The rows come from 6 hidden closed curves, with some noise, and rows from the same curve form a group. Each curve winds through 8 dimensions. The rows are also pushed far along 4 directions, which tell nothing about the answers.
Known rows, each followed by its group:
204	-175	-34	308	-132	-150	92	-120	21	39	-28	91	105	123	-285	99	-111	73	-93	-293	-2	-50 => (4)
-255	-132	-244	-45	-24	225	174	8	-122	-216	-10	111	-87	-10	74	-134	-109	300	167	22	-60	25 => (5)
196	120	262	-44	67	63	-131	309	115	-115	171	30	48	286	-212	-22	-149	-317	-232	-128	141	-63 => (1)
-404	-170	-225	-389	-70	356	-141	39	-1	-74	-259	-141	-310	-437	380	231	137	-3	495	261	-588	280 => (1)
-97	-137	5	-2	405	-274	143	61	238	182	-44	353	3	-64	67	-180	-137	2	241	24	-51	87 => (3)
-475	209	-319	-186	157	252	191	-32	-322	-186	-50	-121	-259	-368	512	-441	-121	96	397	306	-32	-159 => (5)
91	-271	-124	21	186	-253	158	-181	-265	302	128	196	36	-3	9	7	-55	214	16	-46	112	27 => (4)
18	64	-266	-133	-455	77	-197	-6	-321	-148	454	-141	-255	-134	0	250	89	-251	-199	80	-92	-303 => (0)
-229	-13	97	-181	243	21	84	85	-20	113	-228	-122	56	-124	174	-162	27	97	360	38	-125	84 => (4)
19	-135	-169	-59	-358	88	-136	-212	-217	-187	-62	-133	-232	-24	21	71	-47	-17	-96	168	-130	-34 => (2)
-50	-189	-54	-3	-151	184	58	-200	-117	-162	-145	-56	-77	-94	87	117	20	238	62	20	-357	44 => (3)
99	-163	273	-147	351	-283	66	198	250	303	24	323	165	191	-172	-17	9	130	221	-199	34	39 => (0)
-196	248	224	-267	394	-26	-79	452	821	-115	-246	135	-69	-27	-79	-183	-90	-137	109	116	135	362 => (2)
-94	246	-91	58	-93	213	164	-25	-271	-227	152	25	18	143	95	-368	-39	230	149	-35	238	-455 => (2)
-243	-293	-221	-19	-82	232	113	-208	-392	171	-30	115	-108	-183	331	244	179	335	591	-30	-486	-17 => (2)
163	-50	28	253	300	-125	144	166	347	75	-108	96	254	-10	-240	-50	-193	-100	-127	-284	147	149 => (5)
-56	-91	-177	94	-108	454	19	-27	-141	-102	2	-118	-32	-245	162	320	43	18	85	-146	-411	91 => (4)
-181	377	-154	29	-158	116	-71	274	356	-417	46	-61	-43	-14	-91	-259	-85	-247	-123	97	218	-126 => (4)
300	-151	-206	38	-328	-123	125	-125	-458	-66	516	229	-40	339	-329	-17	-135	294	-254	-206	410	-445 => (4)
204	-3	-33	-10	-217	-107	15	-62	-300	97	304	8	-166	139	-260	160	-120	64	-201	-174	258	-161 => (0)
-77	-318	-524	349	-424	146	210	-414	-690	-33	48	-138	-29	-178	81	167	-50	247	32	-136	-181	-105 => (3)
64	357	226	-204	273	165	26	253	208	-71	126	116	-19	148	-20	-228	-44	67	21	-12	368	-121 => (4)
165	-157	-75	147	-110	-324	-13	-143	-105	278	32	14	-85	-34	-182	213	-98	-129	-98	-127	6	52 => (0)
115	183	39	-127	-316	-33	-338	-49	86	-241	93	-182	-217	36	-43	30	31	-394	-407	327	46	-82 => (1)
21	-55	-14	97	-106	-58	-182	210	268	58	-46	-142	90	-82	-197	325	46	-373	-180	-116	-158	314 => (2)
-82	-22	141	-64	37	164	-51	-75	53	-1	-265	-65	-46	64	100	40	43	106	64	137	-77	276 => (5)
194	-293	195	130	109	109	38	-17	-23	192	-165	-92	222	-43	-67	360	25	-1	4	-320	-392	213 => (3)
-98	202	23	21	109	-6	0	172	512	-223	-127	127	8	52	-84	-229	-93	-29	-63	78	191	103 => (3)
-148	-119	-257	21	-194	353	-62	44	-244	-127	48	-275	13	-328	199	284	121	-152	70	-56	-463	48 => (4)
-294	517	-8	-240	10	-144	-33	293	369	-240	35	33	-20	122	-32	-588	58	52	142	259	617	-278 => (1)
56	57	-113	151	-67	75	-87	-5	309	-235	-134	-105	-38	-139	-56	51	-110	-259	-328	74	-46	195 => (5)
-60	330	-88	-363	-350	83	-123	84	-36	-600	306	-134	-224	115	-78	-390	-38	13	-281	321	320	-494 => (1)
-203	326	299	-503	187	-53	-63	304	226	-167	-70	161	-202	390	-56	-606	-145	194	264	283	526	-158 => (1)
180	-203	-140	188	68	-146	196	-271	-320	119	121	134	35	93	-49	-68	-172	196	-220	-53	250	-19 => (0)
-313	145	-118	-155	182	-81	-12	191	283	-143	6	183	-168	-141	194	-331	-61	-146	238	259	-19	-46 => (3)
-65	-52	-81	3	-15	266	86	-152	-370	140	70	-53	-13	-136	260	159	171	217	221	-33	-177	-45 => (1)
183	151	74	-28	64	-7	-74	139	295	-49	-60	-187	108	-117	-159	55	-12	-200	-232	-88	151	52 => (3)
150	-88	242	-136	361	-160	99	253	484	159	-103	286	179	172	-287	-34	-43	214	105	-233	212	168 => (3)
199	-34	-268	246	-205	208	-127	-16	-82	-130	160	-286	-3	-336	-7	387	-52	-501	-484	-73	-258	116 => (2)
163	215	90	175	-403	-234	-275	68	113	-136	137	-211	151	181	-246	34	151	-434	-391	0	127	-218 => (3)
31	-165	-160	264	157	63	60	-4	197	-3	-249	-90	36	-332	0	145	-201	-294	-56	-158	-305	284 => (2)
-109	-25	173	-223	538	50	23	218	768	66	-389	185	7	-254	106	13	26	71	265	70	-179	456 => (1)
8	117	108	-111	-294	146	-259	-27	44	-234	-20	-134	-92	175	-17	67	118	-72	-233	241	30	51 => (5)
-101	114	144	-64	263	378	-116	141	505	-233	-380	-290	49	-353	220	121	54	-239	-174	185	-351	523 => (4)
-213	-79	-209	29	-103	-125	30	-279	-311	129	-66	12	-174	-107	261	-104	21	71	222	258	-51	-25 => (5)
-62	0	-166	150	-220	52	-152	45	68	21	132	5	-7	-142	42	310	178	-280	-26	-25	-267	49 => (0)
-52	-126	38	-121	32	161	75	86	-63	-117	-79	-41	31	60	-54	-34	-82	175	89	-102	-91	46 => (0)
308	13	164	55	-123	-147	-125	112	66	-252	102	-133	79	294	-376	-84	-222	-272	-591	-44	249	-48 => (3)
-70	310	40	1	-40	128	-170	93	377	-345	-233	-319	-90	-248	69	-93	-71	-430	-218	201	-122	82 => (4)
-177	44	41	-503	277	-14	34	222	176	5	18	160	-118	-52	97	-250	10	241	357	138	133	-45 => (1)
161	-290	-67	90	-159	-114	264	-241	-546	55	191	64	36	187	-190	-11	-129	426	-16	-287	77	-287 => (0)
-10	341	223	53	3	116	-92	63	273	-105	-204	-184	-55	21	-14	-39	-15	-143	-152	76	112	128 => (0)
-247	4	-89	110	177	26	-32	181	147	198	-255	-152	55	-339	143	117	22	-339	300	-73	-282	278 => (2)
-153	-40	-488	-142	-427	402	-25	-77	-453	-345	321	-122	-251	-185	168	100	35	72	-56	122	-85	-203 => (5)
-171	-484	-333	82	-103	-136	230	-225	-544	223	-12	116	-17	-59	56	25	-79	317	394	-132	-245	-48 => (5)
8	-10	125	-65	145	-117	71	22	154	6	-76	280	-75	311	-138	-242	-171	215	48	36	328	50 => (1)
7	80	18	-140	-51	29	16	-59	-84	-72	-10	-98	-54	-83	69	-104	44	124	121	22	-16	-240 => (5)
-72	-62	133	-196	217	35	-20	-33	-71	166	-215	-154	-31	-139	203	21	47	44	144	139	-121	210 => (4)
123	155	55	72	-200	-139	-248	184	207	-173	-75	-292	54	83	-293	-48	-134	-510	-384	13	175	25 => (1)
37	207	296	48	205	96	15	65	93	-54	-104	-90	118	139	27	-176	-33	-51	-97	17	111	17 => (3)
364	-124	128	162	194	16	110	-159	-192	246	159	63	155	70	-35	228	-9	108	-271	-204	93	70 => (3)
-206	-93	-319	44	-245	57	-11	-81	-352	-59	-74	-165	-162	-135	91	-41	-109	-116	157	74	-116	-26 => (1)
-143	-74	-229	0	-72	88	52	49	-217	-28	-68	-27	-12	-115	125	-141	-61	-74	413	-84	-174	-238 => (2)
189	-353	-139	-58	-109	95	67	-96	-325	74	147	62	-87	-6	-109	267	-93	160	34	-230	-156	-30 => (4)
136	-98	51	190	-63	-81	-143	-19	437	-16	-163	82	3	-19	-183	278	-7	-180	-256	-19	-172	337 => (0)
121	-194	100	44	177	-251	95	-193	-223	528	-90	49	-59	-53	2	233	-28	90	204	-154	-80	139 => (0)
46	226	88	-113	18	110	6	279	92	-288	169	-76	111	143	-172	-232	-90	-73	-192	-74	271	-205 => (3)
160	-283	-100	-13	-346	-1	39	-339	-470	-6	307	226	-141	226	-24	172	68	370	-61	-12	-73	-231 => (1)
-317	89	179	-110	231	294	-137	404	747	-172	-576	-55	22	-72	5	-33	-29	-132	267	58	-209	558 => (5)
341	-21	377	-35	49	-90	-9	23	-43	207	181	103	154	386	-253	169	81	163	-202	-219	249	-32 => (0)
19	-95	97	-53	291	-72	20	131	48	271	-166	-22	75	-41	-26	30	-98	-88	118	-107	49	237 => (3)
-19	-266	-126	121	0	-64	180	-131	-161	170	124	94	28	-159	20	292	56	211	47	-181	-305	106 => (2)
159	72	283	-296	81	-138	82	22	-32	5	52	158	17	420	-214	-298	-56	439	24	0	521	-220 => (5)
72	-241	-168	148	-92	-33	-32	95	5	146	101	61	83	-20	-180	343	14	-130	-58	-222	-133	180 => (2)
132	-240	-112	211	-354	-82	-211	-14	135	-94	-111	-146	67	-107	-199	342	36	-395	-169	-128	-411	85 => (2)
-90	-213	-51	-295	286	-11	223	-93	-290	237	133	302	-133	-18	176	-96	-20	483	406	-2	58	-53 => (4)
30	-94	9	135	-51	-56	7	-103	-140	273	-150	-126	133	-78	36	182	133	-11	215	-146	-157	19 => (5)
289	-501	-26	346	-7	-184	203	-280	-283	342	126	232	256	79	-122	380	96	257	-9	-396	-280	3 => (5)
305	-243	68	-28	-195	-249	-112	-113	-108	151	150	83	-46	244	-299	265	-16	32	-293	-73	127	77 => (0)
-107	-264	-382	48	-312	-106	205	-265	-458	-92	334	196	-38	2	48	-33	85	389	136	-22	-114	-376 => (4)
-63	-19	-137	-245	-304	23	-158	103	-57	-326	108	-40	-233	122	-143	-141	-156	-91	-122	173	104	-118 => (1)
-141	-59	139	-186	198	-80	63	71	-50	72	-130	57	57	82	96	-259	9	151	314	55	8	-40 => (0)
-148	141	33	-70	279	71	87	117	168	-68	-191	4	-8	-205	184	-262	-91	-96	334	24	-135	-106 => (2)
-63	442	323	-21	227	93	-61	392	391	6	-130	-4	187	247	-71	-276	52	-130	151	-56	385	-24 => (2)

New rows, each followed by its group:
-62	152	-59	-200	-158	107	10	-68	-201	-178	89	-100	-99	-56	101	-183	68	147	144	86	48	-365 => (5)
-99	283	75	-238	320	97	86	199	-30	92	37	53	-100	21	106	-316	-125	59	243	39	399	-89 => (4)
-18	49	30	145	-91	-60	-46	60	36	-203	48	18	47	207	-89	-158	-111	-177	-222	44	60	-35 => (3)
-249	71	-94	-223	185	-2	72	158	425	-129	-285	33	-35	-173	10	-261	-47	186	246	102	147	163 => (1)
-47	16	-167	-66	-64	389	-35	19	35	-106	-56	-95	-80	-230	129	204	103	35	99	1	-181	86 => (5)
-153	233	151	-179	236	131	-3	66	50	-37	-86	-157	32	-91	239	-202	81	13	29	225	95	56 => (4)
351	-338	377	110	351	-296	80	-41	494	195	-273	345	135	219	-319	150	-158	149	-96	-232	-119	340 => (1)
150	-70	171	-70	201	-327	25	2	71	124	191	351	-3	269	-96	-145	-78	43	-113	78	207	-84 => (3)
-376	186	-191	-358	10	176	-146	177	109	-216	-14	-125	-236	-274	284	-176	62	-154	187	375	-55	65 => (4)
454	-246	346	281	108	-196	-108	-46	461	93	-185	117	328	260	-334	287	26	-123	-516	-167	-46	380 => (0)
-57	-242	-129	21	-39	91	146	-161	-364	-92	-30	-1	-81	25	53	-85	-210	179	-6	-19	-120	17 => (3)
-298	465	218	-489	104	118	-172	403	394	-166	-10	105	-181	158	74	-370	118	5	394	268	275	-153 => (4)
-203	25	-71	-231	-99	132	-3	-18	32	-176	-153	37	-291	-18	67	-149	-88	202	276	164	-39	-26 => (4)
197	62	216	-225	90	-172	-276	205	435	-12	17	39	-66	113	-204	57	-9	-316	-311	155	148	202 => (0)
30	233	109	-137	-454	-122	-98	10	-203	-145	376	112	-50	527	-261	-156	158	265	-66	24	436	-463 => (0)
140	-338	147	97	368	-68	63	174	274	256	-293	-83	308	-150	-144	285	-66	-149	-23	-317	-295	485 => (4)
-56	168	8	-19	-182	-4	-68	66	52	-147	-102	-233	50	-31	-89	-99	48	-74	11	-13	47	-130 => (3)
-347	87	-93	-364	-19	438	-67	210	267	-482	-285	-114	-264	-238	184	-193	-103	5	330	211	-325	57 => (2)
-25	176	-16	-184	-36	163	146	-130	-406	-89	285	221	-135	290	147	-359	13	455	194	104	420	-458 => (2)
196	-337	174	43	216	-171	-106	235	436	368	-223	67	93	-96	-328	497	-73	-288	6	-343	-308	518 => (0)
-377	506	130	-171	243	198	16	286	169	-22	-38	-94	-33	-116	293	-252	141	-62	348	139	85	-73 => (2)
-270	81	-182	72	161	191	176	-152	-186	22	-19	-15	21	-261	424	-99	115	195	167	174	-88	53 => (4)
-82	-189	-125	-195	-168	204	29	-215	-371	13	-106	-81	-195	-39	146	99	46	343	223	92	-126	45 => (5)
-207	413	-56	-234	-65	119	37	29	-189	-263	144	-76	-248	-38	206	-438	-42	63	219	224	220	-464 => (4)
-9	-314	-149	141	-30	366	-55	-96	-207	17	-173	-221	-133	-394	232	448	-98	-346	24	-72	-732	315 => (1)
346	-125	2	396	-316	-262	-111	-123	-232	52	244	-66	204	273	-298	173	-25	-340	-552	-146	115	-99 => (3)
53	-4	-126	167	-223	-159	-16	-44	63	-97	50	6	-69	16	-204	48	-97	-102	-205	-53	37	-32 => (0)
124	194	155	111	155	125	54	2	276	-122	-172	-9	6	59	-55	-104	-146	29	-193	-16	192	121 => (4)
-20	53	129	-96	-191	-191	-137	12	177	-139	-37	109	-108	267	-141	-151	13	22	-7	152	99	-113 => (1)
21	-117	-60	297	165	296	18	55	221	77	-307	-65	156	-245	122	229	-21	-232	180	-215	-407	254 => (2)
-128	303	388	-319	404	-313	30	392	642	28	-82	494	51	435	-173	-624	-35	239	472	69	532	-205 => (2)
258	56	137	3	104	136	68	40	55	-30	146	62	146	136	-148	45	-3	168	-210	-198	225	-83 => (5)
244	-9	-2	73	-56	50	120	-53	-109	-244	301	-11	130	109	-162	-46	-72	150	-438	-118	145	-194 => (4)
-46	175	-35	-185	-553	34	-237	142	-145	-405	282	-212	-13	213	-184	-78	152	-107	-212	126	104	-389 => (4)
-36	-34	79	-79	435	129	106	205	142	128	-367	-137	0	-229	25	-82	-291	-116	252	-173	-61	264 => (4)
-325	243	-127	-319	-21	145	-78	217	-29	-54	58	18	-275	-88	190	-215	20	-48	493	159	59	-219 => (4)
-202	-200	-466	79	-229	74	221	-265	-389	-175	248	122	-106	-221	217	-35	34	287	156	44	-254	-303 => (4)
219	-130	80	-30	237	-157	32	190	345	90	65	337	65	179	-263	-5	-130	25	-70	-144	225	91 => (2)
379	166	338	174	119	5	-1	26	264	-44	-74	-63	167	240	-293	5	-127	-58	-441	-179	305	72 => (4)
-40	-56	68	30	-90	-36	-26	-15	66	-234	-128	-117	11	68	-63	-121	-113	-68	-167	62	-103	37 => (5)
-89	-330	-68	-27	136	15	44	21	-166	383	-181	116	32	-56	87	175	48	100	511	-168	-238	172 => (2)
-47	29	-34	-38	128	-90	221	-44	-129	128	309	476	16	211	81	-237	100	437	387	-61	204	-408 => (2)
105	-166	-71	393	158	112	43	-177	51	93	-217	-167	111	-342	161	290	-71	-291	-261	-66	-412	371 => (5)
-9	-7	-125	160	-11	260	170	-258	-245	-32	-93	-35	-98	-87	159	34	-90	230	26	-8	-17	39 => (4)
-391	435	204	-531	321	249	148	214	238	-240	-23	219	-302	75	252	-547	-40	477	463	285	275	-194 => (0)
77	-155	-11	11	-123	111	-107	-112	-251	276	-3	-38	-85	-61	85	391	147	-45	159	-72	-228	104 => (4)
50	132	132	-89	95	135	-103	188	222	-226	-37	-98	-45	-72	9	-63	-133	-292	-122	25	-150	-26 => (1)
111	-222	27	76	348	4	160	-86	-175	225	-21	62	167	-94	144	40	-51	79	13	-106	-99	116 => (0)
-104	402	97	-147	-95	162	-243	286	494	-343	63	65	-41	72	30	-172	152	-236	29	199	50	-166 => (2)
427	-195	-73	97	-271	-251	39	-423	-603	245	393	8	31	97	-85	207	120	154	-261	-125	146	-387 => (5)
-102	-181	-75	-16	243	66	275	55	-208	215	-45	75	170	-76	59	-31	-2	339	440	-282	-72	-22 => (1)
-353	167	-454	-82	-554	318	-163	35	-381	-425	119	-330	-219	-253	272	-120	93	-270	245	204	-281	-415 => (2)
-160	-333	-101	269	212	-2	140	-100	-97	214	-330	30	52	-183	164	99	-145	-56	266	-118	-429	352 => (3)
100	-24	54	-59	247	139	271	-54	-149	85	123	203	84	83	25	-86	-25	477	141	-202	199	-132 => (5)
40	-154	-82	164	50	-103	151	-248	-352	389	-98	-105	147	-146	119	147	120	155	191	-141	-59	25 => (1)
105	-165	-97	26	-317	-229	-124	-164	-232	50	186	-70	12	40	-92	156	109	-110	-177	41	-72	-140 => (4)
70	262	-24	74	-426	-45	-72	1	-287	-125	415	-79	-19	198	-140	8	121	-53	-172	-85	210	-460 => (0)
587	-103	229	175	-67	-522	-80	-171	-96	106	311	22	190	248	-358	88	-86	-259	-675	-127	184	-266 => (3)
-114	48	225	-288	253	53	-149	131	290	50	-365	-199	-64	-162	144	-6	24	-167	116	206	-155	343 => (4)
-96	91	-238	-44	-464	-30	-103	9	-21	-450	341	-13	-61	20	-72	-103	106	-42	-222	162	-12	-385 => (4)
368	-155	-63	261	138	-38	125	-211	-311	323	176	34	81	-103	-9	297	-82	-69	-217	-259	28	5 => (4)
-152	-45	-346	-14	-259	168	-44	-140	-259	29	126	34	-165	-118	166	180	145	118	135	117	-37	24 => (3)
154	-160	-257	326	-583	125	-178	-272	-127	-381	14	-398	59	-135	-117	342	60	-268	-644	45	-329	75 => (4)
329	359	280	26	14	-223	-66	98	199	-172	165	-54	81	247	-306	-279	-105	-214	-443	-28	462	-355 => (4)
-198	-58	221	72	502	-118	285	73	45	246	-341	152	194	156	66	-330	-140	310	418	-117	100	178 => (5)
237	-65	-99	151	3	114	34	-44	-141	-53	85	-192	47	-192	-69	169	-158	-221	-316	-183	-81	-9 => (4)
-27	-390	49	256	587	-176	256	-95	159	408	-470	156	252	-236	174	1	-145	58	337	-153	-335	429 => (0)
-156	353	50	-224	371	173	90	213	204	-55	-7	55	-139	-144	204	-319	-125	-44	216	110	212	-93 => (4)
139	-67	107	105	61	-310	-31	177	249	84	-148	-64	108	78	-363	-14	-213	-265	-153	-193	111	126 => (0)
-246	421	-20	-294	33	471	-78	261	-70	-287	96	-119	-155	-37	291	-305	47	-51	272	196	152	-280 => (2)
-67	262	337	-379	254	45	-125	264	521	-69	-330	-148	-39	-49	-20	-151	36	-38	161	131	88	154 => (3)
-8	-82	-198	-81	-70	190	-150	135	209	-171	12	84	-141	-91	-15	123	-63	-192	-15	48	-115	116 => (2)
156	-172	24	133	98	337	-44	39	246	-176	-290	-339	91	-357	-12	365	-113	-289	-348	-127	-472	447 => (4)
-65	-364	-171	88	112	36	61	-17	-55	124	-199	-115	122	-281	48	240	-27	-51	64	-111	-361	361 => (4)
-5	195	348	-397	97	78	-140	264	449	-253	-8	157	-103	248	-91	-188	23	106	36	149	121	-40 => (1)
-116	359	50	-159	-491	-95	-335	95	249	-483	82	-83	-198	251	-140	-287	59	-229	-236	356	235	-303 => (1)
190	-85	-14	210	57	77	-1	120	412	-131	-209	-28	65	-26	-274	159	-219	-191	-282	-215	-51	299 => (4)
-45	-123	67	-102	406	64	-13	281	600	74	-281	217	-10	-138	-51	73	-148	-91	206	-58	-124	441 => (2)
-96	80	97	73	126	-203	130	-132	78	121	-38	202	80	142	88	-212	111	298	136	100	190	-37 => (4)
89	-203	26	174	280	65	177	-163	-189	319	43	236	179	26	182	113	97	258	113	-104	-68	119 => (0)
205	33	246	-292	85	-129	-77	50	204	-8	-9	11	-42	100	-157	-30	-2	68	-151	58	195	-8 => (3)
-107	234	241	-224	-23	315	-158	254	250	-192	-232	-226	-52	35	3	-7	62	-97	106	40	-75	99 => (4)
-14	168	-76	-4	-16	-217	-2	116	217	-47	109	47	63	-83	-80	-144	55	-96	34	-18	131	-229 => (3)
285	-204	97	56	-38	-148	-1	-137	-289	399	183	152	64	211	-128	297	103	136	25	-228	88	-56 => (4)
-506	288	-201	-524	-1	306	44	339	-12	-339	31	40	-377	-105	209	-463	-117	138	672	180	49	-350 => (4)
246	-131	-117	85	-160	-9	-84	-27	36	-116	79	-183	35	-209	-143	237	-60	-294	-319	-135	-213	-49 => (5)
225	-91	23	61	64	91	87	-84	-71	103	21	-78	125	-77	-66	219	37	141	-132	-209	12	48 => (3)
125	49	7	-34	44	-11	98	136	-4	-25	9	-29	111	127	-217	-144	-128	96	-26	-203	375	-106 => (5)
61	63	-35	227	82	-139	49	-14	173	73	101	157	148	33	-21	-4	70	-33	-138	-16	142	35 => (4)
